The rows are grouped in 4 different ways at once. Each group adds its own fixed numbers to the row, and there is some noise. The rows also spread widely along 13 directions, which tell nothing about the answers.
In the rows, zero is written as 100.
Known rows, each followed by its group in each grouping:
117 101 111 124 91 111 108 106 99 97 107 76 112 87 47 109 128 138 93 75 88 118 144 88 86 85 105 112 102 136 98 76 104 110 82 112 92 123 98 95 130 103 101 127 130 => Q_383 T Q_168 W
88 104 86 94 114 94 94 109 108 120 90 131 113 112 119 81 83 82 89 132 95 114 69 99 115 89 114 106 89 91 92 106 86 84 113 86 97 97 112 95 109 79 108 69 84 => Q_231 N Q_776 K
121 91 113 59 84 111 82 97 107 86 101 88 80 82 80 106 94 88 116 89 123 105 91 100 87 90 87 98 126 97 106 142 79 90 94 86 92 102 115 100 96 109 93 114 105 => Q_240 T Q_393 K
72 111 100 113 110 106 113 101 100 117 118 123 125 130 117 88 109 97 63 113 86 90 87 111 114 128 129 64 92 99 103 59 120 107 118 101 112 95 89 107 78 52 91 90 102 => Q_485 H Q_776 W
106 100 101 75 94 121 82 110 103 103 85 118 95 107 90 96 104 101 84 135 89 125 73 107 110 94 121 116 112 94 94 93 95 81 81 81 104 91 109 105 123 69 108 94 94 => Q_485 N Q_72 P
121 126 101 141 109 104 114 81 68 72 68 109 138 95 95 82 105 108 96 119 100 85 148 58 112 90 100 104 79 90 87 58 100 80 95 109 122 137 78 82 93 132 117 97 100 => Q_919 H Q_138 F
94 91 118 103 99 74 112 110 114 106 99 73 104 85 93 113 75 91 127 83 133 107 87 118 105 97 76 100 67 94 118 128 97 108 121 103 76 89 106 95 92 116 84 111 78 => Q_231 G Q_168 V
92 103 113 98 114 99 118 115 96 109 110 101 97 117 92 113 81 85 84 107 118 125 88 121 85 95 99 96 85 114 100 118 117 104 119 98 90 85 112 92 109 87 100 86 78 => Q_383 S Q_72 V
86 81 96 83 94 119 90 111 116 128 123 96 111 115 89 82 111 100 88 79 70 99 96 93 110 129 122 72 119 121 118 88 118 115 107 97 102 89 96 114 97 51 94 87 148 => Q_240 G Q_393 J
115 102 123 124 98 112 135 115 101 107 94 75 136 103 58 104 91 95 101 68 104 111 106 62 91 102 87 90 70 93 123 115 103 92 98 96 84 102 103 85 100 85 94 110 86 => Q_919 S Q_138 P
116 102 105 80 95 111 88 102 107 107 71 119 97 84 93 95 94 101 111 133 101 120 60 103 118 88 114 115 81 82 99 119 81 75 102 82 91 87 108 106 111 80 107 108 68 => Q_383 T Q_72 J
108 104 91 128 85 94 103 92 77 98 85 116 109 91 111 111 99 103 118 86 89 74 106 64 100 89 77 106 93 92 72 110 90 88 105 110 86 96 106 89 94 128 100 116 80 => Q_919 N Q_138 F
110 117 105 110 107 80 103 94 106 74 87 97 113 93 89 105 109 88 111 96 121 128 134 100 74 67 85 120 109 116 78 105 81 104 106 96 102 136 108 88 109 139 94 83 72 => Q_919 G Q_72 K
119 83 85 112 99 117 101 96 76 107 65 105 102 92 109 96 64 104 96 113 55 80 124 71 133 93 105 133 70 76 96 108 100 84 96 99 110 90 90 101 130 115 112 56 107 => Q_485 H Q_168 V
129 114 114 69 104 123 98 95 99 108 114 123 103 84 134 87 99 98 91 104 94 93 99 84 123 106 143 84 117 77 114 132 86 74 66 90 121 107 136 89 94 72 118 101 108 => Q_231 G Q_393 F
93 89 119 101 86 100 96 107 90 105 114 75 75 89 80 120 97 121 116 83 109 89 103 103 100 101 81 98 92 115 111 113 119 105 92 118 79 73 102 103 110 119 102 142 126 => Q_919 S Q_776 K
94 80 92 100 101 98 87 95 102 132 118 127 103 94 137 83 107 111 74 81 57 90 115 116 112 112 144 81 106 120 94 109 111 115 97 111 111 96 106 120 97 86 89 81 119 => Q_919 H Q_138 F
91 107 96 115 89 93 89 104 101 96 112 90 92 99 94 115 127 122 118 94 95 94 114 95 97 97 81 115 127 121 89 80 105 116 83 109 97 102 95 98 104 112 103 127 121 => Q_231 N Q_72 J
119 98 135 101 103 86 116 95 83 94 112 90 104 77 86 102 76 88 102 77 147 102 147 108 79 76 79 84 79 125 94 136 98 98 118 116 86 116 106 92 89 161 92 111 102 => Q_240 N Q_72 W
61 95 82 130 109 84 107 101 110 119 129 79 115 122 111 108 99 118 94 97 89 96 109 124 124 131 88 91 65 113 118 59 143 130 126 119 102 85 62 103 105 88 86 87 114 => Q_240 T Q_72 P
113 112 106 102 94 109 85 92 98 83 92 101 104 82 90 97 117 124 109 119 97 94 110 99 119 101 104 119 91 93 104 66 97 97 74 101 112 114 85 98 101 105 110 126 114 => Q_383 N Q_168 W
98 114 110 108 98 106 98 90 84 97 87 118 126 92 96 69 117 105 103 121 120 86 73 72 123 112 106 61 83 87 102 68 98 72 110 100 95 105 94 97 71 80 110 149 104 => Q_919 T Q_138 F
95 110 95 153 89 93 122 104 87 102 85 103 121 105 84 124 93 110 97 81 85 91 110 83 92 87 87 112 76 107 73 94 99 109 130 110 78 99 89 98 103 113 85 98 69 => Q_383 H Q_776 K
108 106 99 100 92 133 104 90 69 86 96 118 100 114 114 111 84 91 91 112 93 73 97 87 122 117 96 91 95 78 95 93 120 90 98 103 112 89 86 99 82 91 106 99 98 => Q_240 S Q_72 P
82 108 100 82 115 96 89 101 139 88 117 101 104 128 88 112 121 89 73 118 108 146 97 162 77 105 123 106 126 121 102 62 112 134 100 85 122 121 89 100 96 66 81 71 84 => Q_383 G Q_168 F
105 117 96 94 93 107 91 82 112 79 96 119 117 102 105 97 120 84 89 95 94 100 94 115 95 112 112 94 127 90 92 81 87 114 103 85 119 129 85 111 59 83 73 89 76 => Q_383 H Q_393 P
108 111 106 98 87 89 83 95 105 92 98 96 102 72 105 106 116 108 139 99 115 90 76 91 115 104 87 103 104 89 96 99 80 95 96 100 79 102 115 100 92 96 101 137 87 => Q_240 G Q_776 V
118 84 103 99 77 119 81 87 95 83 93 96 92 89 69 121 113 118 91 82 78 104 135 128 95 96 114 114 119 124 82 86 109 121 83 102 103 115 83 122 103 121 79 109 110 => Q_240 H Q_168 P
96 135 99 116 109 65 114 93 93 91 117 102 96 97 126 116 104 87 118 92 143 101 100 102 82 87 63 93 103 99 90 129 87 91 114 111 86 110 125 79 76 123 101 113 59 => Q_383 S Q_393 P
63 85 81 132 98 72 111 118 102 136 111 76 101 113 105 107 79 108 116 69 88 79 92 85 115 115 65 98 73 108 117 109 121 121 123 119 72 66 92 99 105 98 91 89 116 => Q_231 S Q_138 K
84 99 78 90 92 97 81 113 95 96 106 95 62 115 109 121 103 100 118 117 96 94 78 92 92 95 64 129 141 98 85 109 95 94 88 98 90 71 115 86 120 99 113 99 108 => Q_485 N Q_168 K
80 123 84 89 107 87 91 97 139 92 105 94 117 114 113 87 131 88 122 119 115 108 59 98 108 122 84 94 126 74 121 70 86 105 89 79 115 115 88 93 69 57 94 99 88 => Q_231 T Q_138 J
103 95 116 96 94 119 118 100 84 98 107 112 88 118 94 125 77 92 65 98 101 107 114 117 86 96 109 90 100 106 92 116 121 94 109 98 104 90 103 103 103 104 92 86 91 => Q_485 S Q_393 P
97 115 79 117 86 71 83 86 87 98 97 118 81 83 128 112 119 107 123 86 100 86 101 97 95 83 81 112 126 116 60 117 78 97 110 114 80 103 122 100 98 128 99 113 83 => Q_383 G Q_393 P
98 110 86 105 119 97 107 104 95 117 102 98 89 114 127 102 75 106 96 135 96 104 105 108 123 101 103 124 67 89 114 113 115 86 93 109 111 73 98 86 131 99 130 63 105 => Q_383 H Q_393 W
85 96 95 88 93 101 89 106 97 106 90 116 100 114 94 90 109 80 104 108 106 92 56 87 95 102 89 81 126 99 87 102 89 86 120 87 84 84 108 108 74 73 95 107 94 => Q_485 H Q_776 J
94 109 93 108 104 102 108 99 81 97 84 141 112 121 105 102 94 77 84 118 113 108 84 100 91 76 108 91 105 102 57 102 89 82 127 94 89 104 119 93 95 96 102 90 63 => Q_231 G Q_168 F
103 106 88 115 105 96 117 104 94 123 114 115 116 98 140 98 83 82 108 80 83 83 92 65 116 107 89 93 90 84 94 138 90 95 114 107 89 90 126 86 95 84 100 71 75 => Q_240 S Q_72 V
97 99 91 98 125 91 108 92 102 95 114 102 87 114 122 112 88 91 85 115 101 112 141 125 89 83 97 113 94 111 94 113 112 102 96 109 120 108 97 85 126 131 112 58 104 => Q_919 T Q_776 W
104 82 109 82 95 115 94 103 87 98 100 111 85 108 90 107 81 92 76 107 98 108 113 125 93 88 108 102 109 120 86 113 118 102 97 99 104 93 96 107 110 116 100 87 115 => Q_231 N Q_72 P

New rows, each followed by its group in each grouping:
99 114 80 98 90 126 83 102 87 83 80 101 106 113 71 85 128 106 118 126 93 90 64 46 112 110 79 111 129 86 95 56 93 80 93 88 98 97 91 88 104 58 127 119 123 => Q_383 T Q_393 V
118 78 113 81 92 107 90 97 76 98 80 108 69 81 76 105 82 100 101 102 107 99 114 98 95 72 96 106 103 115 84 134 93 81 100 100 85 92 115 111 110 131 107 115 115 => Q_485 S Q_168 J
100 96 120 96 83 133 105 107 80 82 97 89 87 109 65 123 97 118 101 110 109 99 85 102 100 105 90 95 95 95 104 90 121 89 93 97 94 75 91 98 106 95 103 146 106 => Q_919 T Q_168 K
102 112 97 96 99 96 102 101 104 111 102 128 104 97 131 103 100 92 104 104 101 101 70 100 111 97 117 93 102 84 87 124 81 86 100 95 92 95 133 94 94 80 100 104 66 => Q_231 G Q_168 F
103 82 101 92 112 99 105 104 111 104 101 75 116 109 79 84 77 84 95 87 99 105 138 86 99 98 97 101 96 109 123 106 109 108 103 98 111 112 87 86 110 104 107 52 144 => Q_231 G Q_393 F
90 79 108 71 93 105 75 110 110 111 112 90 93 101 82 79 105 97 108 97 106 101 81 100 106 111 98 82 110 111 122 101 110 96 94 98 93 78 103 101 98 83 106 117 140 => Q_919 N Q_393 F
98 94 112 102 99 102 107 104 117 79 81 67 111 106 39 109 92 102 98 107 118 132 116 111 88 88 85 117 83 103 116 72 100 110 110 85 102 118 71 94 115 107 84 90 98 => Q_485 T Q_168 K
77 93 65 118 117 79 89 116 104 134 121 104 102 119 118 84 113 109 97 96 67 103 111 77 105 92 91 113 121 131 86 97 105 105 96 114 91 94 122 83 134 86 119 71 136 => Q_231 N Q_168 F
114 114 106 100 105 112 116 104 98 80 111 74 95 115 92 133 91 99 105 109 114 116 127 102 90 94 82 126 103 93 103 108 110 100 79 100 110 103 104 73 125 109 114 81 92 => Q_240 G Q_168 W
96 85 100 94 102 88 108 120 116 118 106 79 92 110 76 115 78 90 97 79 106 129 109 112 73 82 88 119 98 123 103 140 98 114 120 96 82 87 112 91 129 104 94 62 94 => Q_383 G Q_393 K
100 109 132 96 106 99 119 108 114 98 119 91 115 98 79 102 95 99 80 85 123 124 121 122 89 97 117 82 95 119 121 102 111 119 97 99 108 122 101 99 91 96 83 105 106 => Q_231 S Q_72 K
103 92 102 106 101 91 101 108 105 117 111 75 91 85 91 108 97 118 115 94 103 113 123 97 103 86 87 110 85 120 107 121 106 101 98 114 87 91 106 93 133 115 107 105 115 => Q_240 T Q_72 J
121 114 109 99 82 124 97 102 71 88 98 106 95 93 81 105 116 112 107 97 103 87 95 57 98 98 97 96 129 104 84 103 95 79 80 102 89 102 122 94 98 90 117 141 112 => Q_240 S Q_138 K
87 82 82 121 94 75 82 117 119 117 74 81 123 92 63 80 107 102 130 81 84 114 98 67 99 80 67 126 88 121 94 96 79 108 122 98 69 100 93 101 123 109 89 89 104 => Q_919 N Q_72 K
86 103 101 104 99 95 111 110 112 123 129 112 109 116 117 106 110 100 83 82 93 104 90 120 92 111 120 80 114 112 98 115 105 114 97 102 97 90 116 103 90 70 81 96 90 => Q_231 H Q_138 W
91 95 103 116 89 108 104 99 80 96 99 111 89 114 96 133 97 114 94 103 91 106 111 124 92 88 102 112 94 121 65 96 119 104 106 114 91 76 99 105 125 121 99 107 86 => Q_919 G Q_72 W
90 121 74 126 97 90 87 73 89 65 78 103 104 104 104 109 120 105 126 125 107 91 108 94 107 93 65 120 103 88 77 56 95 93 104 103 108 119 70 94 94 132 102 107 87 => Q_919 T Q_393 P
107 126 101 115 101 74 100 72 101 89 98 119 121 66 129 89 117 100 120 93 114 73 107 88 114 99 91 88 88 84 94 92 67 97 110 107 102 135 94 98 61 119 92 119 82 => Q_383 T Q_776 W
89 115 87 126 102 70 95 110 82 100 80 118 108 100 97 96 109 95 126 117 121 111 77 75 92 62 69 117 104 115 55 104 75 80 122 104 64 101 130 85 114 117 113 115 72 => Q_231 N Q_72 V
106 108 93 115 116 107 123 116 90 123 111 80 112 114 103 98 82 109 104 109 98 104 113 58 117 98 85 106 73 93 117 121 109 75 94 114 92 79 116 67 139 86 134 79 113 => Q_240 T Q_72 W
91 107 94 98 109 86 102 89 81 94 137 96 59 108 130 118 100 113 91 103 106 87 151 118 91 97 89 106 124 123 92 106 124 106 80 126 118 97 107 92 115 138 119 87 141 => Q_485 S Q_393 W
117 76 105 78 99 112 90 94 105 104 70 109 118 89 70 67 88 82 85 95 80 101 123 84 103 94 123 94 102 106 106 95 89 97 108 82 111 123 83 115 96 96 92 63 128 => Q_485 G Q_138 J
97 83 114 110 85 87 102 110 108 116 89 76 105 80 68 108 80 111 133 77 112 92 78 96 123 101 75 104 54 92 122 119 95 100 105 107 64 72 98 107 99 105 87 136 95 => Q_231 S Q_168 W
99 114 98 115 109 61 106 87 112 88 104 86 99 83 132 116 92 94 122 96 120 98 124 120 92 88 75 120 92 89 100 115 83 112 106 105 107 121 99 89 90 140 85 75 71 => Q_485 H Q_776 V
79 94 90 90 101 72 74 99 115 100 114 86 75 97 94 104 121 113 119 108 116 115 101 133 93 87 83 111 121 135 91 91 102 116 93 111 91 96 99 105 114 117 102 111 127 => Q_231 T Q_72 W
90 104 108 90 104 79 92 101 136 100 120 86 94 100 106 117 111 109 91 101 107 136 112 153 85 98 117 110 109 114 111 98 100 121 90 94 111 110 102 101 106 98 77 83 85 => Q_485 H Q_393 F
121 115 128 95 99 133 126 101 92 68 95 92 103 117 72 131 97 97 88 120 118 124 116 106 75 92 102 107 98 86 102 101 112 87 81 85 120 110 91 83 106 102 104 109 73 => Q_919 T Q_138 J
109 108 97 92 75 130 87 107 94 81 83 118 94 112 71 126 125 104 109 111 90 108 58 92 89 94 102 120 136 96 70 90 85 89 83 84 83 85 115 101 107 63 104 129 76 => Q_383 G Q_168 W
100 89 112 75 96 110 106 102 108 106 132 87 98 96 113 98 92 92 98 73 97 83 112 104 109 125 109 76 116 96 129 112 113 116 92 99 116 97 100 98 82 84 92 90 140 => Q_231 G Q_393 V
96 96 111 139 95 96 137 97 97 95 116 83 128 106 81 119 93 102 84 53 95 90 155 93 79 98 82 84 83 117 94 90 110 126 129 113 101 119 75 94 91 123 68 83 97 => Q_485 T Q_72 W
101 84 95 100 93 122 97 99 88 118 91 113 108 100 113 90 71 98 96 112 73 73 91 85 142 125 106 96 68 75 113 97 118 94 105 100 104 76 76 108 94 88 104 90 116 => Q_240 N Q_138 J
108 114 84 91 115 86 89 85 118 93 114 86 102 80 155 89 84 96 121 108 93 78 139 92 136 117 85 127 91 68 132 105 97 112 75 104 138 121 80 82 95 123 110 51 119 => Q_240 N Q_72 K
106 99 100 78 109 123 108 105 104 95 117 93 100 118 96 97 96 86 89 105 100 100 104 91 98 106 98 94 120 90 118 106 106 93 77 92 119 104 101 82 104 77 113 83 127 => Q_231 T Q_168 W
101 97 70 110 101 106 89 97 71 104 92 108 83 112 117 97 103 119 95 120 63 79 130 68 112 95 100 127 123 110 76 85 110 87 80 116 111 85 101 93 143 107 138 71 146 => Q_485 G Q_138 W
113 73 105 71 82 107 63 92 96 98 61 99 90 63 59 73 93 106 122 105 99 85 80 83 119 93 95 104 92 98 108 101 80 87 108 94 83 96 80 120 98 107 105 123 138 => Q_383 T Q_776 K
91 85 74 92 100 102 94 104 104 114 117 89 83 114 118 111 95 106 101 97 75 87 108 95 101 107 87 113 121 102 104 114 114 109 82 109 111 81 98 88 121 91 111 70 132 => Q_231 T Q_138 F
103 113 114 91 106 118 108 102 103 85 126 79 78 114 118 139 100 113 92 118 105 116 116 148 98 112 106 116 102 90 118 102 134 107 58 104 129 87 97 88 113 103 106 104 94 => Q_919 H Q_168 P
131 111 121 95 84 108 91 92 112 90 103 95 128 65 85 93 123 103 116 72 102 96 105 74 104 103 103 92 112 88 112 101 71 97 77 89 98 134 108 95 78 91 88 133 99 => Q_240 N Q_776 P
83 115 96 69 121 54 77 105 138 113 116 93 81 86 140 87 107 99 116 127 135 131 75 154 105 96 107 108 107 103 123 125 86 102 85 98 103 101 122 99 100 98 101 92 90 => Q_231 H Q_138 K
105 94 95 104 101 98 98 96 91 96 81 97 107 100 80 90 81 89 116 101 107 90 110 75 111 89 72 110 87 98 102 103 98 94 103 104 93 98 86 96 98 119 108 85 117 => Q_231 S Q_72 W
80 90 107 84 92 104 103 97 101 108 133 110 92 121 123 107 98 84 72 85 102 88 89 146 91 126 114 62 123 110 104 107 128 123 109 104 109 87 91 116 59 87 72 99 109 => Q_231 H Q_138 P
107 105 110 109 89 108 100 101 94 86 92 97 87 97 91 138 84 123 95 123 101 120 118 136 100 85 107 134 74 107 85 93 115 109 95 103 100 93 88 101 134 131 94 103 78 => Q_240 N Q_72 K
73 111 66 111 113 101 96 101 79 101 110 138 79 141 133 114 109 87 85 121 84 99 87 98 90 91 90 106 135 116 53 97 108 95 105 106 101 85 122 92 113 94 115 78 87 => Q_919 S Q_168 K
87 92 106 127 106 85 129 114 96 124 108 103 115 115 91 116 74 92 77 75 101 117 116 115 89 85 98 91 69 128 89 124 116 114 132 110 79 93 105 101 107 109 81 79 79 => Q_231 S Q_72 P
97 91 111 78 106 94 81 88 99 95 114 88 79 81 115 85 93 111 91 118 113 87 128 133 127 116 104 94 92 102 131 79 122 104 84 109 126 107 78 107 95 123 105 106 155 => Q_485 N Q_168 P
115 101 116 70 97 126 88 88 108 70 91 102 101 107 51 99 111 86 75 107 108 126 122 129 79 96 117 103 126 116 106 73 109 114 87 80 124 135 76 111 86 94 88 87 116 => Q_383 S Q_393 P
111 107 103 122 98 103 127 93 70 93 89 122 107 100 99 109 92 87 90 94 106 90 119 70 83 74 87 87 101 100 64 118 85 75 126 100 91 113 115 89 92 123 99 101 73 => Q_485 T Q_168 J
113 80 109 98 76 120 95 101 92 106 84 130 105 92 89 112 97 102 80 81 69 102 93 116 91 93 136 100 111 114 67 118 91 107 99 91 91 99 110 127 96 94 73 104 77 => Q_231 H Q_138 V
79 87 95 100 110 92 99 116 96 117 97 69 82 122 81 111 70 108 104 128 114 108 91 114 107 105 81 116 68 108 119 94 139 99 112 112 88 53 81 87 137 96 127 83 123 => Q_383 G Q_138 F
108 104 137 86 99 109 104 101 99 88 89 90 121 94 58 88 97 100 98 114 138 104 91 97 110 101 111 75 84 96 125 79 104 87 100 93 94 106 92 93 85 85 107 135 118 => Q_231 G Q_776 F
73 91 92 126 99 84 115 120 106 127 100 82 101 119 92 122 86 104 111 94 89 103 87 90 103 98 76 111 78 102 101 106 110 102 125 105 74 65 100 93 126 88 98 85 89 => Q_485 G Q_776 J
98 87 63 82 106 104 75 90 91 101 86 121 66 109 142 108 85 96 102 141 76 95 94 106 113 89 94 134 110 87 78 122 102 82 84 102 115 75 102 93 135 115 125 57 99 => Q_919 T Q_138 F
